There are 9 hidden switches. A switch that is on adds its own fixed numbers to the row, and there is some noise. The rows also spread widely along 8 directions, which tell nothing about the answers.
(in the rows, 100 means zero)
Known rows, each followed by its switches (1 for on, 0 for off):
[129 88 82 88 56 86 107 89 104 71 75 87 126 86 114 80 87 110 124 79 141 90 114 120 167 91 102 97 102 92 101 99 82 113] : 0 0 1 0 1 1 0 1 0
[128 127 59 96 49 90 107 56 116 94 77 99 121 122 129 103 81 80 130 103 142 95 125 86 102 97 73 81 135 97 98 96 95 127] : 1 1 0 1 0 1 1 1 0
[95 167 115 98 77 103 100 102 104 102 68 132 64 92 110 132 70 70 60 101 124 123 142 95 110 139 56 56 120 76 116 71 92 112] : 0 1 0 1 0 1 1 1 1
[85 159 152 110 100 88 110 101 105 99 102 133 92 91 119 133 109 80 56 108 77 145 120 77 97 148 80 65 106 86 111 84 82 63] : 0 1 0 0 0 1 0 0 1
[84 154 53 99 97 93 77 96 172 114 92 147 55 109 102 120 27 60 59 103 144 120 161 83 89 136 51 48 125 58 113 76 83 158] : 1 1 1 1 1 0 1 0 0
[102 101 79 82 124 107 87 94 137 88 112 119 103 112 125 104 55 54 91 136 102 138 148 57 88 87 78 83 101 82 95 104 69 104] : 0 0 0 0 0 0 0 0 1
[91 121 59 119 54 90 90 56 159 77 64 111 119 86 152 107 112 88 96 86 101 132 128 107 63 106 101 72 147 44 85 86 87 136] : 1 1 0 0 0 1 1 1 0
[89 139 62 96 82 87 93 88 153 103 94 126 100 115 109 106 48 70 81 93 144 96 133 85 125 124 49 61 105 71 113 104 94 132] : 0 1 1 1 0 1 0 0 0
[137 174 115 119 73 109 124 74 60 93 87 100 36 90 120 136 100 77 102 145 90 147 121 70 44 139 48 54 136 130 108 83 89 72] : 1 1 0 1 0 0 1 1 1
[107 163 142 114 70 94 113 121 108 104 92 133 35 50 88 131 87 110 82 94 95 141 110 117 114 162 76 57 101 94 122 82 80 87] : 1 1 0 0 1 1 0 0 1
[101 127 123 86 61 62 109 99 67 65 83 87 116 96 127 111 132 99 68 78 117 104 124 114 162 111 95 94 103 92 94 71 90 92] : 0 0 1 0 1 0 0 0 1
[120 139 151 128 89 83 139 94 92 94 120 113 62 61 101 121 126 135 146 87 101 102 104 101 119 158 116 88 116 119 128 105 94 61] : 1 1 0 0 0 0 0 0 0
[100 144 160 79 122 102 111 127 84 103 91 141 55 89 84 133 74 79 82 108 115 134 163 100 136 129 99 90 112 81 121 58 67 99] : 1 0 0 0 0 1 1 0 1
[107 133 82 104 139 123 83 90 140 92 102 135 56 92 120 123 52 53 95 142 101 158 169 68 59 108 78 75 126 61 110 78 64 112] : 1 1 0 0 1 0 0 0 1
[108 96 139 90 57 75 116 113 117 66 75 116 119 50 121 100 91 123 65 80 89 133 112 112 179 105 100 81 106 77 91 86 62 104] : 0 1 1 1 0 0 0 1 0
[121 124 85 111 90 96 104 92 163 118 126 136 82 92 95 97 47 99 132 105 121 107 117 73 104 137 84 68 99 106 114 122 84 110] : 1 1 0 0 1 0 0 0 0
[104 88 71 106 68 87 108 83 114 65 85 78 89 62 130 105 116 101 101 101 78 138 113 112 87 88 107 92 118 69 83 100 73 112] : 1 0 0 0 0 0 0 0 0
[103 153 106 106 97 84 118 46 55 82 73 76 107 139 145 132 143 66 107 117 110 116 144 79 76 109 97 103 146 82 101 53 97 87] : 1 1 0 0 0 1 1 0 0
[104 137 171 104 66 61 128 89 78 84 86 115 107 73 125 125 147 126 80 79 82 129 114 106 146 137 132 92 125 90 100 57 76 74] : 1 1 0 0 1 0 1 0 0
[116 133 83 104 108 98 103 81 96 84 88 84 93 119 123 116 91 67 77 134 83 143 130 69 64 110 75 77 124 110 87 90 75 86] : 1 0 1 0 0 0 0 1 0
[88 131 139 116 87 78 118 97 104 66 90 109 71 44 127 125 122 120 66 77 89 127 122 118 129 133 96 76 130 63 113 76 79 88] : 0 1 1 1 0 0 0 0 0
[97 141 137 106 96 77 114 71 113 86 94 124 120 103 137 116 117 95 100 98 103 120 143 86 110 127 115 88 139 74 111 68 75 92] : 1 1 1 0 0 1 1 0 0
[128 129 73 108 12 89 106 66 110 86 75 101 90 76 135 100 98 104 107 97 129 109 103 101 107 118 61 63 120 109 92 103 98 113] : 0 1 0 1 1 0 1 1 1

New rows, each followed by its switches (1 for on, 0 for off):
[83 155 84 105 27 73 108 102 128 102 79 113 52 69 95 118 73 98 39 89 97 128 94 120 98 147 53 35 109 91 100 91 79 129] : 1 0 1 1 0 1 1 0 0
[80 159 144 127 88 82 110 98 141 65 103 147 75 40 138 125 128 124 92 52 113 112 146 133 117 143 102 68 143 37 133 82 89 96] : 0 1 1 1 0 1 0 0 1
[120 113 99 102 72 89 126 80 58 72 82 64 85 87 111 112 131 101 131 95 108 105 115 120 116 98 104 107 116 95 105 82 91 93] : 1 0 0 0 0 1 0 0 0
[105 124 119 104 41 55 122 67 87 76 95 89 124 87 135 98 144 120 95 74 112 95 104 108 140 130 108 85 117 109 94 87 90 84] : 0 0 1 0 1 0 1 0 0
[123 145 153 76 70 87 119 117 41 96 68 97 79 107 95 129 92 75 51 135 77 153 112 80 122 128 74 76 97 140 83 66 70 73] : 1 0 0 0 0 0 1 1 1
[100 74 93 87 60 82 104 85 100 37 58 78 113 48 151 101 121 95 87 95 93 141 140 128 149 74 108 108 117 38 85 72 67 121] : 0 1 1 0 0 0 0 0 1
[95 103 93 94 35 56 109 91 121 95 92 100 139 101 117 97 106 106 91 70 124 82 92 102 171 123 92 85 81 95 88 108 100 108] : 0 1 0 0 0 0 0 0 0
[101 164 132 128 39 68 123 70 127 73 121 133 96 55 142 115 147 134 113 66 99 109 112 117 86 143 99 58 145 93 111 103 86 81] : 1 0 1 1 0 1 1 0 1
[99 127 133 108 91 101 113 90 103 56 46 114 62 34 134 130 109 104 60 94 72 167 153 134 99 105 110 78 162 33 105 42 50 117] : 1 1 1 1 0 1 1 1 0
[83 127 110 86 73 57 101 105 84 90 86 92 130 128 110 119 122 88 56 81 113 98 116 101 153 116 98 97 98 92 84 74 96 101] : 1 0 0 0 0 0 0 0 0
[103 130 149 94 141 89 119 76 62 73 86 93 120 115 136 134 135 79 103 109 91 132 161 84 117 93 127 124 143 61 107 45 70 74] : 1 1 0 0 0 1 0 0 0
[97 153 81 97 67 91 105 70 95 110 70 95 73 115 113 113 70 52 52 132 102 137 116 72 87 135 40 53 107 103 97 71 78 103] : 0 1 1 0 1 1 1 0 0
[128 111 146 111 116 104 128 98 52 54 76 80 69 55 116 126 141 116 111 101 76 138 130 119 110 104 132 113 135 85 104 70 73 72] : 1 0 0 0 0 0 0 1 0
[127 98 143 75 121 106 114 115 95 91 97 121 98 85 98 109 54 89 75 126 78 146 123 69 141 92 91 88 98 109 95 93 49 76] : 0 0 0 1 0 0 0 1 0
[112 124 161 107 61 72 117 103 109 78 78 123 128 60 124 116 129 134 86 64 87 133 105 125 156 126 135 90 122 74 96 74 73 86] : 1 1 0 0 1 1 0 1 0
[120 144 91 115 45 94 122 78 72 83 92 86 35 64 114 124 114 98 106 118 96 128 108 107 68 123 60 62 126 115 103 94 91 95] : 1 0 0 1 0 0 1 0 1
[94 141 74 107 107 86 103 55 90 81 85 83 115 144 136 115 110 57 105 105 139 91 152 77 100 110 75 96 125 75 111 79 104 99] : 0 1 1 0 0 1 0 0 0
[106 119 75 128 62 90 120 81 90 64 67 71 29 38 116 114 117 106 106 95 94 131 116 138 91 128 84 82 127 69 107 85 87 114] : 1 1 1 0 0 0 0 0 0
[93 159 108 104 61 82 103 103 111 105 60 114 76 99 105 123 87 87 62 89 120 118 125 113 119 152 77 62 121 81 108 68 89 122] : 1 1 1 0 0 1 1 1 0
[110 133 153 71 104 85 110 106 108 109 103 146 109 105 96 120 61 87 64 107 100 139 134 73 142 107 99 77 114 95 102 66 54 96] : 1 0 0 1 1 1 1 0 0
[107 152 106 118 138 111 110 93 123 115 118 126 45 103 97 130 69 77 111 123 109 124 137 65 66 148 76 72 118 101 127 99 89 83] : 1 1 0 0 0 0 0 0 0
[102 125 76 107 61 87 97 73 148 92 87 121 84 77 131 116 74 83 63 119 79 158 120 81 66 110 76 57 128 70 81 84 65 123] : 1 1 0 1 1 0 1 0 0
[113 119 112 128 65 88 120 74 126 83 93 115 59 36 126 110 111 120 112 99 81 145 112 111 81 132 110 73 132 79 107 91 71 99] : 1 1 0 0 1 0 1 0 0
[83 128 106 106 47 72 110 114 142 96 92 126 71 54 105 122 81 111 50 84 85 138 98 113 125 137 78 57 104 77 94 93 77 118] : 1 1 0 1 0 0 0 0 0
[113 115 83 100 116 121 90 95 130 80 100 122 57 62 117 115 64 75 101 130 78 167 151 95 61 87 91 74 123 61 103 88 55 107] : 1 0 0 0 1 1 0 0 1
[116 138 156 99 76 83 121 84 85 80 101 120 105 80 126 120 123 105 97 105 83 144 129 95 108 113 116 86 124 97 101 73 65 73] : 1 0 0 0 1 1 1 0 1
[113 137 163 123 77 80 126 80 87 74 109 112 96 59 142 121 147 118 95 101 67 140 108 89 101 134 108 80 123 100 102 92 79 47] : 0 1 0 0 1 0 0 0 1
[132 125 83 113 131 114 107 58 109 83 114 101 114 125 133 110 103 78 156 126 110 113 144 67 50 93 107 98 143 99 110 108 83 76] : 1 0 0 0 0 1 0 1 0
[108 134 133 113 88 76 122 87 101 73 108 117 105 78 126 125 134 125 126 66 125 89 129 107 136 120 118 101 135 77 119 83 95 92] : 1 1 0 1 0 0 0 0 0
[121 103 70 96 45 93 110 88 103 101 74 80 91 99 102 95 70 86 104 110 118 104 90 85 127 120 64 75 85 121 90 115 96 104] : 0 1 0 0 0 0 0 1 0
[91 147 168 117 36 56 136 82 92 91 82 113 102 62 123 124 150 127 73 78 67 130 86 115 122 152 114 71 122 94 100 73 80 74] : 1 1 0 0 0 1 1 0 0
[100 130 106 87 110 89 108 76 74 78 67 80 110 121 129 126 103 59 79 121 99 138 150 88 111 92 90 103 124 69 95 52 71 105] : 1 1 1 0 0 1 0 0 0
[129 118 88 113 125 99 115 45 110 89 121 96 120 131 142 111 108 73 156 139 98 120 136 44 52 95 100 103 133 106 103 106 83 73] : 1 1 0 0 0 0 0 0 0
[137 128 129 98 88 95 122 92 52 76 89 91 70 84 107 121 119 100 146 96 134 99 140 109 145 117 103 111 114 102 118 71 95 88] : 1 1 0 0 1 0 0 0 1
[101 126 121 99 76 74 119 102 88 95 89 100 91 99 98 119 105 104 108 77 127 93 120 109 157 130 100 100 101 94 109 85 99 104] : 1 1 0 0 0 0 0 0 0
[111 148 115 128 37 90 120 89 105 88 87 107 20 29 111 111 101 115 90 97 97 133 101 121 97 169 65 47 111 104 119 97 88 90] : 0 1 1 0 1 0 1 0 1
[89 115 72 107 54 86 100 91 120 72 87 89 79 69 125 105 92 83 63 114 84 140 107 104 90 115 63 63 98 87 85 105 78 102] : 0 0 1 0 0 0 0 0 1
[123 145 133 134 117 109 121 76 71 57 94 99 36 46 136 135 152 107 139 102 92 137 151 118 68 121 119 101 154 65 126 67 84 70] : 1 1 0 0 1 0 0 0 1
[130 124 139 98 118 115 108 105 134 108 103 140 90 83 100 98 40 94 103 120 98 142 131 67 127 128 89 68 106 105 121 100 59 75] : 0 1 1 0 1 1 0 1 0
[125 140 125 102 88 103 117 111 48 78 57 83 42 68 87 127 108 100 88 96 100 131 119 131 121 124 96 86 116 96 108 61 83 94] : 1 0 0 0 1 1 0 1 0
[138 151 111 114 116 100 121 59 92 100 131 110 88 122 125 125 96 87 139 132 107 118 128 46 68 121 80 83 132 129 114 99 85 60] : 1 1 0 1 1 0 0 0 0
[125 136 104 90 53 93 112 127 133 117 84 131 62 76 66 105 17 104 93 96 127 112 101 103 155 146 50 50 85 116 114 106 81 121] : 1 1 1 1 0 1 0 1 0
[120 128 112 89 85 96 113 84 56 75 65 87 55 80 115 114 94 78 103 114 129 116 149 104 139 116 76 91 119 89 115 57 85 105] : 0 1 1 0 1 0 1 0 1
[125 130 97 98 75 99 124 80 79 108 92 98 53 97 95 114 65 79 112 126 126 105 117 73 117 129 51 71 103 124 115 95 90 96] : 0 1 0 1 0 0 1 0 0
[113 144 79 91 62 68 109 96 104 118 99 99 102 142 83 107 64 80 112 94 158 69 113 78 154 147 60 81 85 130 110 102 112 110] : 1 1 1 0 0 0 0 0 0
[126 142 121 122 104 94 124 46 73 67 95 80 99 89 150 119 144 93 128 117 81 141 132 85 69 106 110 96 153 88 111 75 75 59] : 1 1 1 0 1 1 0 0 0
[77 174 110 109 90 80 90 102 153 103 116 152 95 111 124 139 84 76 45 100 98 132 135 71 82 144 66 52 119 74 101 88 88 103] : 1 1 0 1 0 0 0 0 1
[126 120 137 66 87 83 123 89 78 109 95 114 119 128 106 120 61 72 83 137 94 137 122 46 142 101 79 88 103 129 89 72 64 86] : 1 1 0 1 0 0 1 0 0
[130 115 124 70 41 90 109 114 91 88 56 109 91 68 100 99 55 90 66 123 85 163 113 108 145 103 82 66 98 107 82 70 45 112] : 1 0 1 0 1 1 1 1 1
[132 111 93 83 70 98 117 89 73 96 90 86 82 103 100 104 72 74 124 131 126 104 113 77 134 111 61 90 78 129 103 105 92 91] : 0 1 0 0 0 0 0 0 1
[80 171 124 121 112 83 98 106 139 93 115 145 70 92 118 134 100 89 77 90 116 118 154 91 91 161 86 65 126 67 122 83 91 97] : 1 1 1 0 0 0 0 0 1
[85 136 110 103 109 106 99 92 112 76 78 120 56 65 126 131 106 79 80 106 90 153 159 114 69 108 102 81 139 42 108 63 70 116] : 1 0 0 0 0 1 1 0 1
[97 145 127 104 91 85 124 77 60 80 77 89 84 99 124 131 140 85 88 100 98 121 135 105 92 117 106 96 135 84 103 59 89 88] : 1 0 0 0 0 1 1 0 0
[98 138 96 109 38 86 114 113 111 101 73 110 24 43 73 115 83 114 84 71 120 115 101 149 124 152 83 58 101 85 116 82 87 130] : 1 0 0 0 1 1 1 0 0
[133 130 113 109 125 115 112 46 111 92 98 116 120 121 146 115 96 68 132 150 82 152 144 40 41 101 104 87 147 96 102 88 64 71] : 1 1 0 0 0 1 1 1 0
